There are 9 hidden switches. A switch that is on adds its own fixed numbers to the row, and there is some noise. The rows also spread widely along 11 directions, which tell nothing about the answers.
(in the rows, 128 means zero)
Known rows, each followed by its switches (1 for on, 0 for off):
[131 156 130 125 141 142 163 115 138 139 154 152 130 133 137 164 126 145
 161 120  87 133 106  87 124 124 141 106 116 173 135 169 132] | 0 1 1 0 1 0 1 1 1
[123 123 141 139 148 107 186 114 119 122 124 169 108 118 117 135 149 112
 152  91  80 109  90 102 133 100 153 108 108 129 103 147  77] | 0 0 0 0 0 0 0 0 0
[164 108 113 130 160 157 125 109 138 120 136 114 126 107 140 141 109 131
 132 126 144 149 133 133 120 130 146 121 138 119 110 143 142] | 0 0 0 1 0 1 0 0 1
[162 108 157 134 159 118 138 135 139 119 156 122 131 147 113 102 129 119
 154 186 107 127 112 102 134 116 119 115 161 129 143  91 179] | 0 1 1 0 0 0 0 1 1
[159  85 158 133 154  95 147 119 148 130 139 147  97 152 122 111 116 117
 146 144 116 151  98  75 131 119 149  85 146 131 140  80 140] | 0 1 0 1 1 0 0 1 1
[134 133  96 123 142 159 133 104 156 170 127 136 113 111 155 167 115 133
 113  64 138 157 124 109 132 155 178 112 111 139  93 177  87] | 0 0 1 1 1 1 0 0 1
[111 129  99 116 130 162 124  78 159 107 121 128 145 127 116 137 118 144
 127  69  94 123  91 153 126 149 140 116 114 114 105 172 132] | 0 0 1 0 1 0 0 0 0
[116 114 105 137 148 121 151 102 116 129 139 162 120 120 112 120 125 108
 166 110 106 133 113 106 146 125 128 106 147  95  94 121 123] | 1 1 1 1 1 1 1 1 1
[134 138 109 153 117 159 133 123 168 189 126 150 133 151 116 141 104 120
 152  97 120 161 138 104 144 156 164 103 122 116 107 159 126] | 0 0 1 0 1 0 1 0 0
[101 139  89  97 152 145  96  91 172  82 101 116 137  63 163 170 133 170
 128  78 134 147  86 128 125 172 150 147 131 171 143 177 100] | 0 0 0 0 0 0 1 1 0
[144 153 125 124 128 131 145 104 152 111 131 133 133 101 145 188 124 137
 145 103 116 121 107 134 138 164 139 130 117 132 124 134 107] | 0 1 0 0 1 0 1 0 1
[135 117 107 136 176 150 130 110 141 114 112 146 102  87 159 151  96 156
 150  97 126 160 122 113 105 111 151 128 112 150 126 164 112] | 0 0 1 0 0 0 1 1 1
[148 147 158 143 145 134 184 142 129  96 132 151 133 113 118 157 142 121
 160 157 100 100  96 137 138 108 132 134 122 127 116 125 112] | 0 0 1 0 1 0 1 0 0
[151 175 107 123 142 179 126 145 150 150 147 113 162 105 152 184 153 133
 133 149 166 145 144 121 146 175 152 144 149 163 121 176 144] | 0 0 0 0 1 0 1 0 1
[120 141 120 131 120 117 169  89 128 126 139 156 128 120 116 149 134 111
 163 102  89 106 113 118 141 138 135 108 131 107 110 143 117] | 0 0 0 0 1 0 1 1 1
[131 160 109 126 153 129 113 137 159 121 114 118 135  63 163 161 146 132
 132 110 161 139 115 109 155 177 149 156 138 151 126 140  95] | 0 1 0 0 0 0 0 1 0
[122 108 112 118 144 143 122  95 158 106 116 125 137 135 126 114 132 132
 110 105 114 123  98 147 138 138 145 118 135 115 110 140 130] | 0 0 1 0 0 0 0 1 1
[152 153 108 132 161 154 148 133 109 155 145 131 119 114 169 158 143 127
 101 113 161 132 145 104 135 146 162 120 120 147  78 169  98] | 1 1 0 0 1 0 0 1 1
[149 185 145 122 122 137 126 125 150 103 122 119 124  91 165 185 128 147
 101 142 148  89 117 154 137 178 135 160 114 113 122 123 109] | 0 0 0 0 1 0 1 0 0
[118 156 118 108 148 121 116 105 150 130 144 142 122 110 128 147 129 146
 142 115 107 120 102 107 131 161 130 134 129 128 130 139 134] | 1 0 1 0 1 0 0 0 1
[166 178 126 141 124 131 146 116 130 193 173 131 114 105 149 180 104 121
 162 121 129 132 161  79 135 165 141 119 122 122 115 146 137] | 0 1 0 1 1 1 0 0 1
[122 135  92 125 174 188 107 133 155 113  97 136 128  92 165 147 119 161
 110 110 173 172 107 120 118 133 164 134 124 167 120 187 119] | 0 0 1 1 1 0 1 1 0
[116 111 100 136 171 172 150 109 135  85  87 155 130 115 137 121 127 134
 107  85 128 126  92 162 125  90 158 119 106 117  86 176  96] | 0 0 1 1 0 0 0 1 1
[ 99 124 126  93 130 117 117  88 175 102 117 126 132 128 131 130 147 149
 105  98 105 118  64 115 139 161 152 110 135 147 138 143 114] | 0 0 0 1 0 0 0 1 0

New rows, each followed by its switches (1 for on, 0 for off):
[104 134  93 126 132 150 101  81 155 119 113 148 121 138 135 128  87 162
 123  69 107 138 104 129 122 154 137 107 105 108 110 158 131] | 1 1 1 0 1 0 1 1 0
[153 102 112 114 115 142 131  92 172 154 153 105 141 157 139 159 124 129
 131 101 115 167 120 100 146 176 166  84 146 162 123 140 128] | 0 1 0 0 1 1 1 1 1
[ 88 135 111 122 161 142 131 118 132  74  95 177 136 136 106  89 152 123
 102 124 127  93  69 159 145 109 130 128 125  81  95 133 124] | 1 0 1 1 1 0 0 1 1
[130 124 119 172 144 143 162 148 134 166 116 175 122 135 112 113 122  95
 165 125 134 159 126  88 154 112 154 100 135 109  99 133 118] | 0 1 1 1 1 0 1 1 0
[133 150 101 125 148 153 137 112 111 132 156 107 158 100 131 143 154 117
 127 125 126  98 138 149 154 161 119 143 151 102  77 148 138] | 1 1 1 0 0 0 0 0 1
[130 132 129 103 125 113 114  99 200 112 137 120 142 114 114 158 127 138
 161 113  96 131  80 123 146 183 135 128 143 134 157 107 136] | 0 0 1 0 1 0 0 0 1
[107 114  91 117 145 144 146 112 170 131 124 140 161 112 104 136 160 104
 163  94 117 156  86 113 165 149 157 109 162 146 112 157 117] | 0 0 1 1 1 0 0 1 1
[171 195 125 145 141 145 128 139 141 134 145 122 129  73 164 180 104 127
 154 152 166 122 152 125 142 161 128 154 121 112 121 130 139] | 0 1 0 1 1 1 0 1 1
[ 92 139  70 112 149 126 136  81 116 105 130 153 138  68 118 157 152 120
 171  64 110 126 108 126 144 159 128 139 145 111  96 167 102] | 1 0 0 0 1 1 1 0 1
[138 183 137 145 155 170 127 161 135 114 120 154 139 133 141 128 127 140
 116 195 150 108 126 138 131 105 131 149 121 120 128 151 160] | 0 0 1 1 0 1 1 1 1
[144 152 135 139 132 177 153 119 140  88 105 152 139 150 133 154 117 139
  96 133 132  98 105 184 124 115 146 119  92  98  98 153 125] | 0 0 0 1 1 0 1 0 1
[117 154 123 118 103 128 130  89 157 153 143 139 132 143 120 152 120 127
 124 117 106  99 117 135 153 181 132 114 134  82 105 120 131] | 1 0 1 1 1 0 1 0 1
[136 150 127 108 110 128 117  85 140 151 146 114  95 134 173 157 108 156
  74 106 122 104 129 119 127 182 148 121 112 113  98 133  98] | 1 0 1 0 1 1 1 1 0
[ 99 137  96 129 126 115 111  94 145 127 101 156 111  93 141 132 119 123
 131  72 140 139 105 108 148 169 143 124 131  94 114 127  97] | 0 1 0 1 1 1 1 1 0
[139 150 141 130 101 109 150 102 151 137 137 135 126 137 133 154 129 115
 134 129 101  96 123 129 153 158 141 120 128  99 117 115 107] | 0 0 0 0 0 1 1 1 1
[151 126 133 100 134 122 116  71 140 129 151  98 101 110 168 171 107 163
 105 109 115 119 128 116 104 170 139 122 128 135 133 133 133] | 0 0 0 0 0 0 1 0 1
[142 145 121 153 117 117 117 116 160 196 122 141  99 129 143 129  97 116
 132  98 138 141 157  88 144 167 162 115 119  93 111 131 110] | 0 0 0 0 0 0 0 1 0
[131 112 104 126 150 130 111 116 186  98 113 136 135  90 124 154 112 137
 184 106 132 173 100 119 145 163 148 124 143 139 136 125 115] | 1 0 0 0 1 0 1 1 0
[116 122 110 115 133 126 157 101 143 132 127 141 137 128 130 140 160 110
 118  85 121 129  92 110 157 153 160  96 139 134  99 144  96] | 0 1 0 1 1 0 0 1 1
[137 116 133 123 132 155 147 103 162  72 116 151 145 157 106 142 121 135
 132 129 101 121  77 164 128 113 142 103 114 116 126 133 135] | 0 0 0 1 1 1 1 0 1
[130  99 121  98 145  97 136  63 154  89 134 126 107  84 129 161 119 140
 159  67  88 131  80 119 118 156 137 117 132 131 135 119 108] | 0 0 0 0 1 0 0 0 1
[151 102 133 146 136 131 188 124 184 137 122 157 126 114 118 185 113 114
 200  93  83 167  99 109 151 114 176  97 113 157 122 136  65] | 0 0 1 1 0 1 1 0 1
[142 106 111 129 149 141 146 113 143 166 133 124 121 100 141 156 130 119
 141 109 135 158 132 100 141 147 163 114 152 138 106 141 106] | 0 0 1 1 0 0 1 0 1
[134 125 124 130 149 165 118 127 142 136 111 144 116 178 155 115 125 150
  59 128 147 139 111 121 121 128 164 105 113 139 110 148 131] | 0 1 1 0 1 0 1 1 1
[124 129  90 133 173 144 113 130 164  95 113 147 137  74 137 157 118 145
 188 100 141 183 102 105 137 149 144 131 135 163 135 152 117] | 1 1 0 0 1 0 1 1 0
[123 114 121 150 158 133 164  86 146  70  94 184 113 105 101 136  84 134
 185  68  77 122  81 155 110  78 134 110  81  89 118 149 109] | 0 0 0 1 0 0 0 0 1
[134 151 127 127 145 118 125 145 122 145 146 129 144 114 117 115 177  93
 134 171 147 111 132 109 163 154 130 152 174 106 117 116 147] | 0 0 0 0 0 1 0 0 1
[137 106 116  92 178 158  71 130 192  76  96 100 133 108 166 139 136 173
  70 127 170 163  69 138 128 159 160 144 136 174 147 123 120] | 0 1 1 1 0 1 0 0 1
[168 116 135 151 178 142 159 168  99 166 150 149 102 138 137 119 149 107
 124 157 157 154 145  75 133 108 168 112 138 144  86 141 111] | 1 0 0 0 1 1 0 0 0
[118 103 136 106 143 130 143 116 182  74 102 132 136 137 130 130 157 141
 105 107  96 124  49 140 146 126 165 116 117 161 125 135  75] | 0 0 1 0 0 1 0 1 0
[132 135 106 125 164 156  96 119 146 123 137 118 137  96 126 121 119 146
 154 130 129 150 120 112 120 140 128 147 147 137 135 157 166] | 0 0 1 0 0 1 0 0 0
[153  92 114 131 116 149 180 100 138 166 149 107 144 146 136 154 153  95
 120 104 110 134 138 130 164 147 173  93 150 131  68 149  83] | 0 0 1 0 0 1 1 1 1
[124 148 134  91 118 121 138  57 102  86 151 112 114 133 161 151 135 158
  66 118  93  50 110 162 117 151 120 127 113  98  94 139 115] | 1 0 0 0 0 1 1 1 1
[ 94 103 113 110 100 118 148  79 176 118 133 155 161 178  75 120 148 105
 153 104  77 121  73 133 169 159 142  76 156 100 113 121 132] | 1 0 0 1 1 0 1 1 1
[138 126  97 113 143 150 128  76 115 127 140 102 117  81 163 165 121 143
 111  86 124 120 140 142 118 157 137 139 135 117  91 160 110] | 0 0 1 0 0 1 1 0 1
[120 116 110 109 158 152 121 104 111 111 149 114 137 111 127 120 145 139
 120 146 124 117 112 129 128 136 119 130 162 120 101 144 153] | 1 0 1 1 0 1 1 0 0
[110 167 121 121 139 126 110 116 160 103 130 165 132 106 111 148 111 152
 183 133 107 129  91 109 129 147 119 132 125 121 152 137 152] | 1 0 0 1 1 1 1 0 0
[127 134 136 139 124  99 154 120 137 130 141 163 131 137  93 130 144  99
 177 140  90 107 115 119 162 138 128 121 142  88 114 102 121] | 1 0 0 0 0 1 1 0 1
[143 106 121 140 170 148 129 127 136  90 106 146 120 116 123 116 125 130
 131 117 141 145 100 134 121 115 147 124 125 120 112 137 129] | 0 0 0 0 1 0 0 0 0
[123 144 119 130 140 135 118 112 125 154 113 132 110 118 145 118 136 118
  76 116 155  98 132 135 143 154 145 139 133  74  87 128 114] | 0 0 1 1 0 0 0 0 1
[122 139 104 116 174 118  87 111 120 124 140 135 111  84 137 126 125 147
 152 142 145 138 133  96 116 157 115 151 161 118 140 128 167] | 1 0 0 0 0 0 1 0 1
[139 134 113 129 173 180 150 123 150  84 125 150 144 114 133 160 113 160
 164 125 108 153  95 131 106  94 145 119 110 178 138 189 143] | 0 0 1 0 1 0 1 1 1
[105  97  75  90 175 163  71  84 107  94 118  90 133 105 153  96 163 153
  39  97 174 123 114 154 119 170 138 141 163 112  79 162 139] | 1 0 0 0 0 0 0 0 0
[ 92 144 105 103 123 128  53 114 216 114  80 119 142 128 145 115 136 153
  73  93 152 135  75 136 164 208 154 145 133 121 142 118 113] | 0 1 1 0 0 0 0 1 0
[134 125 126 129 135 160 145  99 114 119 130 119 132 137 134 130 136 134
  90 125 113  95 120 157 126 129 136 122 128 103  86 152 128] | 0 0 1 0 0 0 1 0 0
[175 115 128 139 141 167 145 107 160 133 138 101 129 122 153 169  91 149
 129  92 109 146 126 137 122 139 158 107 101 145 104 156 112] | 0 1 1 0 0 0 0 0 0
[139  98 122 129 154 138 129  86 124  86 122 142 106 123 127 130  99 148
 127 104 115 129 107 146 106 126 134 111 117 100 103 129 130] | 1 0 0 0 1 0 1 0 0
[176  96 142 155 120 139 140 121 203 111 104 123 132 146 124 145  92 119
 146 113 120 147 113 156 153 142 168 100 111 105 114 106 100] | 0 0 0 0 0 0 0 1 0
[105 126 117 112 123 118 158  84 144 111 122 155 122 124 125 148 134 124
 125  92  97 101  87 138 150 148 142 108 127  98  94 125  87] | 1 0 1 1 1 0 1 1 1
[147 162 112 119 128 135 120 111 133 152 143 112 120  91 175 173 126 130
 110 126 166 130 144 108 145 186 144 134 144 125 110 131 119] | 0 1 0 1 1 1 1 1 1
[156 135 161 133 156 110 138 123  99 118 158 131  96 122 131 111 122 131
 122 172 108  83 126 122 120 116 112 138 130  87 106  96 142] | 1 0 1 0 0 1 0 0 0
[136  93 120 140 164 158 157  97  81 101 130 131 122 127 129 108 129 129
 110 114 107 112 119 146 110  93 124 112 130 106  78 151 137] | 0 1 1 0 0 0 1 0 0
[108 120 103 119 131 115 135 110 150 176 140 132 134 111 110 126 164  98
 150  88 117 144 109  83 164 177 153 118 168 126 106 136 109] | 0 0 1 0 1 0 0 0 0
[151 118 112 121 181 181 115 116 115  95 129 106 132 109 151 128 129 158
  98 131 150 136 123 140  99 116 142 134 128 148 109 180 156] | 0 0 0 0 0 0 0 0 0
[180 115 130 134 159 170 103 125 168 111 132 103 121 139 158 141  82 165
 109 143 149 152 135 140 110 137 154 114 109 140 119 143 145] | 1 0 0 0 0 0 0 1 0
[106 122 119 114 108 121 116 131 234 152 100 146 154 169 111 147 159 123
 121  80 113 158  71 110 186 193 194 100 121 153 126 132  64] | 1 0 0 0 0 0 0 0 0
[120 127 133 146 143 145 124 128 171  94  98 165 136 143  98 116 109 141
 157 128  97 131  87 143 130 111 134 124 111 110 139 132 140] | 0 0 1 0 0 0 1 0 0
[156  79 103 135 168 136 113 115 169 100 134 103 141  77 127 143  99 134
 201 125 128 183 122 122 142 154 128 125 168 139 129 104 140] | 1 1 1 0 0 0 1 1 0
[129 133 104 126 166 140 125 105 119 126 124 146  98  99 150 144 118 146
 117  78 136 137 118 111 113 139 154 124 108 126  94 166  99] | 1 0 0 0 1 0 0 0 0
[142 155 121 112 135 152 121 100 108 136 170  97 135 111 151 149 134 148
 111 140 124 110 134 117 121 166 115 136 149 132 111 149 168] | 0 1 1 0 1 1 1 0 0
[144 121 154 124 120 111 155 117 157 129 146 136 134 144 112 147 140 113
 155 157  99 119 103 112 150 140 141 109 149 124 137 102 131] | 0 0 0 1 0 1 1 0 1
[157 146 141 118 135 134 118 127 172 111 128 106 132  93 155 176 126 150
 132 145 138 129 114 129 136 173 144 145 134 147 144 122 119] | 0 0 0 0 0 0 1 0 0
